The rows of a group lie close to one hidden flat surface of 12 dimensions, which may be shifted away from zero. Surfaces can cross.
Some rows, each with its group after it:
[ 23 -25  -7  12   5  -9   1  12  -3 -28  -8   5  -1 -41   6  29] -> galo
[  5  -3 -18 -29   9 -41   6  31 -24 -61   8   9  31 -11  43 -28] -> ger
[  1  15   9  65  25 -22 -29 -14  18  35  16  28  17  17  16  16] -> galo
[ 29   4   3   6   7 -15 -39  24  -8 -43 -17 -20  19   7 -29  21] -> ger
[-39  -1  16 -30  15  21  29  -4  -9  -7 -27 -25 -19 -13 -25  -8] -> pafat
[ 10 -13  -7  -2 -43  -7   8  32 -26  27 -37 -28   9  18   9   2] -> pafat
[ 18  -3  17  11  38 -12  22 -43 -32 -44   6 -31 -18   6  20  -1] -> ger
[-16  17  14  15  21   3 -17 -13   0  26  18 -24  34  11  58  59] -> galo
[-21  40  16  -3  38  18  30   8 -12  10 -32 -17 -35  36 -18  15] -> Pip
[-17  10  -4 -33  19 -24 -17 -59  -2 -13  11  -7 -36  21  23  -7] -> galo
[ 36  10  40  61  -5  24 -44 -26  19  -1  -6  -7 -39  14 -13  10] -> zab
[ 32  19   6  -3   4 -31 -10  16 -31  -6  -9  22  15  26   4   2] -> zab
[ -8 -13 -42 -34  17 -16  20 -23  38   5  -1  -3 -45  -4 -24 -46] -> Pip
[ -9   6 -33   4 -29  14  20   0  30   5  20 -15  21  12   5  -7] -> galo
[ 13  12  10 -12  18  -2  -8 -31 -18 -13  17 -26 -34   0  10  30] -> galo
[ 36 -19 -17 -34  24  22  18  42 -21 -23 -14  -9   4 -10 -60  21] -> zab
[-52  29 -17  -9   9 -16   6  21 -14   9  -6 -26  -6  28 -38   5] -> Pip
[  5   9  28  -5   2   8  31  47 -51  11 -13 -14 -25   0  18 -15] -> zab
[  7 -11   4 -49 -36  28  15  17   2  11 -20  15   1  -4  20 -26] -> galo
[-25  -7  -9   4 -26  25  -3  -1  14 -17  -4 -14 -12  12   5  -9] -> Pip
[ -4  24  12  22 -32  22  11   1   9  16  -1  17  -1  -5  -7  26] -> pafat
[ 43  25  -6  -6   6 -26 -21 -26  -6  17  12  13  16  30 -22  32] -> Pip
[ -1 -29 -17  49   5  19 -22   2  34  17  16  13  -8 -18 -15  21] -> Pip
[-19  19  24 -11 -48 -30 -36   8 -14 -46 -25 -25  11 -16 -21  -7] -> zab
[  6   9   2 -24  -5 -14  17  -2 -13 -15  -6  -9 -26   1   5 -28] -> ger
[  5   7  -4  25 -18  12  41 -18  16  12 -18 -22  17  10 -10   9] -> zab
[ 36  57  30 -20  24  21   5 -19  31  13  -5   9 -20   8   3  26] -> galo
[ -4 -15  10 -10  19   5  -3  19  15  -7 -10  31  22 -30  38   2] -> ger
[-54  -8 -25 -21 -38   8  17  19  -5   9   6 -23  36  19  20 -20] -> pafat
[ 19  14  18  -4  34  -3   1  -1 -30  30   7  -1  -8  33   3  -7] -> galo
[-10  -2  11  19   3   7 -36  -4  -6 -15  22   4  -3  -8  -9  21] -> pafat
[-11 -18  10  -8  39  11  -3 -44  -3  26  14   9 -20   1   5   4] -> pafat
[-12  -6 -11  21  34  -9  -9  32  24 -12 -11  47  -6 -15   5  -7] -> ger
[-18   4 -29  16 -26  20  61  -2  -3 -18  12   0  28  22  25  -1] -> zab
[-47  -6  11  18  35   7 -32 -21  -1 -24 -26   5   8  22  27  47] -> ger
[-21  -5 -23  33 -16 -41 -26   4 -24   6  17  17 -15  22   8  -3] -> zab
[ 27   8   1 -33  14  29   5  -3   0  39   0   2  -5  17   5  30] -> Pip
[ 47 -22  11 -20  14  17 -16  43  -4 -57 -43  12 -34 -25  -6  -6] -> zab
[ 21  -1  35 -11 -44  14   5 -33 -51 -32  -7 -11  -8  19   2  -7] -> Pip
[-25 -31  -3 -37 -42   6 -19 -14 -32  12   3  -5 -21   5 -50 -22] -> galo
[ -4  31 -11 -26 -19  46 -11  36   3 -14  22 -60 -26  29  26  25] -> Pip
[-22   2 -34  -9  -6  29 -40  -7  28 -28  40   4  14  36  16  14] -> ger
[ 19 -16  11  -2 -15  24 -10   9 -37   0  18   0 -17  -2  15  27] -> Pip
[ 39 -19  15  -6  -2   4  -9  -7 -15  33  31  22  -6 -18  15  -6] -> zab
[-13   4  16 -12 -15   8  16  -4 -15   4 -24 -17   2   8  20   6] -> ger
[-42 -17   5 -12   3  21  -6 -13 -14  27   8  -4  -7  -5  10  24] -> pafat
[-14 -26 -17 -34  20  18 -14  -1  18 -37   2  15   5  -2  22 -17] -> pafat
[  8 -21  18 -17  42  -4  17 -37 -19  34  12 -25   9   8  14 -37] -> pafat
[  7  25  19   4  21   1   9 -14  -6 -12 -28 -11 -17  27  -1   5] -> zab
[-18  24   6  17 -46 -12  16 -30  -4  41 -11 -29 -11  31  16  -5] -> pafat
[ 24   3 -15  -9  -1 -10   5  33 -25   3   0  -6  13  22 -54  -9] -> galo
[-66  10  14  23  10  -1 -34  32   0 -29 -13  21  11  -8  23  30] -> pafat
[  5   1  24 -30  61 -13  -2 -37   6  10 -26  17 -25  -9  -3  -4] -> Pip
[-19  19  -9  10  23 -11  -5   1 -17 -43 -10  -1  27  24 -54  37] -> zab
[ 19  37  21  11 -48   3  14 -29  50  25  19  30  19 -45  30  19] -> galo
[ -1  29  12 -31  29  -1 -30  33 -30 -27 -23  -2 -20  38 -10  15] -> ger
[-31  26 -29 -47 -53  -6 -31 -43  23 -49  10 -19 -33  26  49  14] -> galo
[-40 -20 -16  17 -39  12 -26  23  38  -7  20 -19  39 -25  18 -11] -> Pip
[  2  11  -2 -19  24 -16 -18   0  -3 -23   6  36  14   5  -6   4] -> pafat
[ 40  12 -24   3  -5  24 -21 -37  10  18  40 -12 -39  40 -17  44] -> Pip
[ 20   6  14 -21  27  -9  31   9 -21 -59 -43  14  25 -16 -18  18] -> zab
[-43  -3  -6  -1  12  10   8  12 -21  29  26  -1  -2   8  19   0] -> zab
[ -4  -1  11  20 -46  25 -21  22  20 -67  -9 -52  -3 -10   6 -21] -> pafat
[-10  -8  -5  18 -43  36 -13 -24  24  13   2 -25 -15  11 -17  11] -> ger
[-34 -14 -28  28 -32 -16 -76  22  34 -32 -19 -26  42  42  52  -4] -> pafat
[-20 -34 -10  37  31  14  43  22 -15  23  13  -7  -1  -9 -32 -33] -> galo
[ 48  -3  -3 -41 -41   1  -3  -8   9  14 -31   8  -1   1 -12  -4] -> ger
[ -6   5  13  42 -20  -5  18 -11 -48 -22  -1  -3 -29  19 -28   2] -> Pip
[-34  17 -10  -7  -9   2 -19  33   6  15  31   2   5  -3 -30  -9] -> ger
[ 16 -21 -29  19  -5 -29 -23 -25  -9 -23   3  20 -23   9 -44  11] -> ger

New rows, each followed by its group:
[-20   2 -11  -6 -43  -5  -8  -5 -23 -43  22  25 -52  -3  36  -2] -> pafat
[  8 -25 -20   2 -12  16  -6  21  -3   8  13   5 -13  -8   1   8] -> Pip
[ -8 -22   5 -43 -22  15   5  25 -10  12 -29  16  15 -13  -9 -12] -> galo
[-12 -14 -13   3 -39  12   0  18  20  -1 -11  22  12 -11  30  -8] -> galo
[ -3  20  -6   6 -36  39  11  -6  14  -1   0 -20   0  37  12  10] -> Pip
[  9   0   5  27 -11  -4  -7  -2 -19  26   0 -12  44   8 -43  41] -> ger
[ 19 -41 -34   2  -2  12  10  29  13 -10 -12  -1  25  -7  -5  -4] -> galo
[-31 -18   1 -33 -14   1 -27 -31 -23  35   3  16  27  18 -17  21] -> Pip
[-13  26   4 -49  44 -10 -36 -38  26 -30  21 -11 -24  15   9 -19] -> ger
[-10 -20   4  18 -16   6 -15 -24 -21  17  34 -25   7  -4  58  33] -> galo
[ 22  -9  -2  45   4  13  -6   5   9   4  18  10  14   5 -24  -2] -> pafat
[  5   7  -5 -11 -49  -1  32 -18 -26 -36   7 -43 -22   2 -32 -19] -> zab
[-54   5 -30   7 -30   1  -3 -29  17 -17  28   5 -14  25  15 -17] -> pafat
[  0  -3 -11  34 -22  -4  52  -2 -16  -8 -26 -10   1  22  26  -8] -> ger
[-33 -22   7  -4  32  -8  41 -19 -25  20   2 -13  12 -46 -40  26] -> zab
[  6   3   8 -22  -9  -1  12  17 -39   2 -10 -12  -6  -8 -46  12] -> pafat
[ 50   0   6 -13 -10 -36  -6  -1 -12 -16 -16  47 -30 -10  10 -27] -> galo
[ -9 -11   8  -3 -52 -13 -56 -69 -13  -2  85 -10   6 -20 -39  -2] -> zab
[-10   5 -16  18  -5  -2  -1  33   6  -6  16   7  -9  -5 -20 -16] -> ger
[  2  14   9  -1  20   7  -5  15  14  34   2  20 -45 -11 -47 -15] -> ger
[-13   3 -25   4 -28  11  -3  31  19 -28  -4 -16  -4  12  14 -11] -> Pip
[ 58   8 -26  29 -10  -7  18  -6  32  15  25  10  17  12 -25 -17] -> galo
[ 10  12   7   9 -37  26   2  19 -17 -14 -12 -16   9  30 -11  14] -> Pip
[ -6 -36 -22 -25   5  33  10 -37  42 -27  -8 -24 -11 -37 -46  14] -> zab
[-11  -5  18 -29 -24  45  -6 -34  19  14   2  -4 -30 -11  13   8] -> galo
[ 30 -15   6   0 -18  17 -17  29 -26   0  21  15  15 -18 -12  27] -> pafat
[-29 -15  -6 -50  36 -35 -11   4 -29 -30 -35  -6 -10  17  25 -27] -> pafat
[ 14   5  29   7 -32   6  21  -6 -16  20   9 -60  33 -21 -19   2] -> ger
[-24 -19  12  -2 -31  29 -30  34  22 -23   1 -20  35 -40  30   9] -> ger
[  6 -18   5 -22  -7 -10 -10 -33 -27  25   6  18  10   5 -24   9] -> Pip
[-31  19   5   4  39   8   0 -11  18  -5  -4   9  15   5 -64  14] -> pafat
[ 18  39 -12  39   4 -18  -5   0  44  -6  11  14  18  -7 -31  31] -> galo
[  1 -36 -22  49  22 -18  42 -43 -13  53  27  18 -15 -19  -2  14] -> zab
[  6 -15 -57 -23   3 -21 -17  32  19  -3   9  12 -20  -2  -4  -4] -> Pip
[ 38 -11 -21  -7 -29  -6  -9  12 -11 -56  17 -25  -1   0  -5 -15] -> ger
[-17  15  19 -19 -18  11  -3 -23   2  -3 -16  -7  24  22  21  -1] -> Pip
[ -4  48 -21  -3 -16 -59  39   0 -22  13 -18  28  35  49  -5  -9] -> Pip
[-35   8  16 -41   6  12 -15  43  -8  35 -12 -21  14  -3   7   1] -> zab
[ -4 -45 -45   6 -35 -10  35  48 -35 -55   3  14  -2 -32  -7 -10] -> zab
[-10   8  13  18  17  17  23 -30  11 -15 -22 -21 -27  22  35  -6] -> ger
[  4   0   4 -21  27  11 -35  -5  -9 -21 -20  -1 -43  29 -11  14] -> galo
[ 29  24  -7  50  26  25  21  31  41  29  21 -23 -16 -14  -3  21] -> Pip
[-12  -1   1  28  13  30 -11  15  20 -22 -27 -12 -31  11 -22   8] -> Pip
[  9  27 -22 -22 -31  -9   2  23  25   2 -17  28  16  17 -57 -27] -> galo
[ 57  -4 -14  15   4  -7  -8  10  -6 -50 -20  -7  12  26  -3  14] -> ger
[ 19 -26 -11 -23  22 -21 -15   2 -31  11  -7  -5  23  28  22  -3] -> galo
[ 18  24  -6 -19   7 -21  18   3 -13 -22  -2  -9 -31  14  13 -13] -> Pip
[  8  -3  -6  -4  11 -32 -17  11  -7  17 -19   4  27  -7 -42  27] -> zab
[ 29 -12   7  34  22  35  10   1  -8  -6  -6   2 -65   1 -23  18] -> Pip
[  5 -14 -17  25 -39   3  20   4  -1  31  -8  14  17   3 -20  13] -> ger
[-15  18 -21   1  -8  -7  15 -16   8   8  -2  38 -11  22 -17   6] -> pafat
[  6  15 -17 -16 -23  15 -16  10  47  -2  14  -8  21  12   2 -16] -> ger
[ 28 -18   7  33  -6  34   0  23  -5  -8   4   0 -10 -10 -19  13] -> zab
[ -3  -9   1 -17 -13  61   3 -10  -2   0  -8 -13 -41  28   6  16] -> Pip
[  5  10  20  21   3  -3   2 -45   3 -10  11  -1 -43   4  11 -17] -> pafat
[-43  -7 -16 -11  -7  25  11  26 -22  19   8  48  -2  19  29  18] -> ger
[-34  13  26   8  11  40  13 -15  37  52  32 -20  35 -20  19   2] -> ger
[  3  10   1 -14  -8  22  -4   2   8  25 -11  11  -4  21  -7  14] -> ger
[  3  35  16  -7  -8 -13  37  29 -22  -7 -16  30  10  -7 -15  -1] -> pafat
[ -6 -31 -21 -38 -15  23 -33 -24  10  48 -17  -7   4  20   2  44] -> pafat
[ 19   6  31  11 -12  -6   4  11 -19 -28 -20   4  46 -28 -29  23] -> zab
[  7  49 -24 -18  19  28  14  30  42  -9 -12 -11   9  55  -6   3] -> galo
[-11 -34 -12 -14 -21 -34 -50 -28  -4   4  -6  22  22   1  26   9] -> galo
[ 51  34  21 -19  37 -10  13  -2  28   9  17 -27  -5 -29  23 -10] -> Pip
[-15  18  21  -9  42   9 -16  12 -18 -18 -26  -7 -63  34  22 -12] -> zab
[-62  15  15  -2  -5  24 -10 -44   4  -5  19 -22 -57  -5  -9  17] -> galo
[-47  23  33  -8  10 -23   0 -10 -11 -12 -26 -51  11  11  23 -28] -> pafat
[-22  30  11  -7  19  74  26  44  19   6 -18 -16 -24  26 -14   8] -> galo
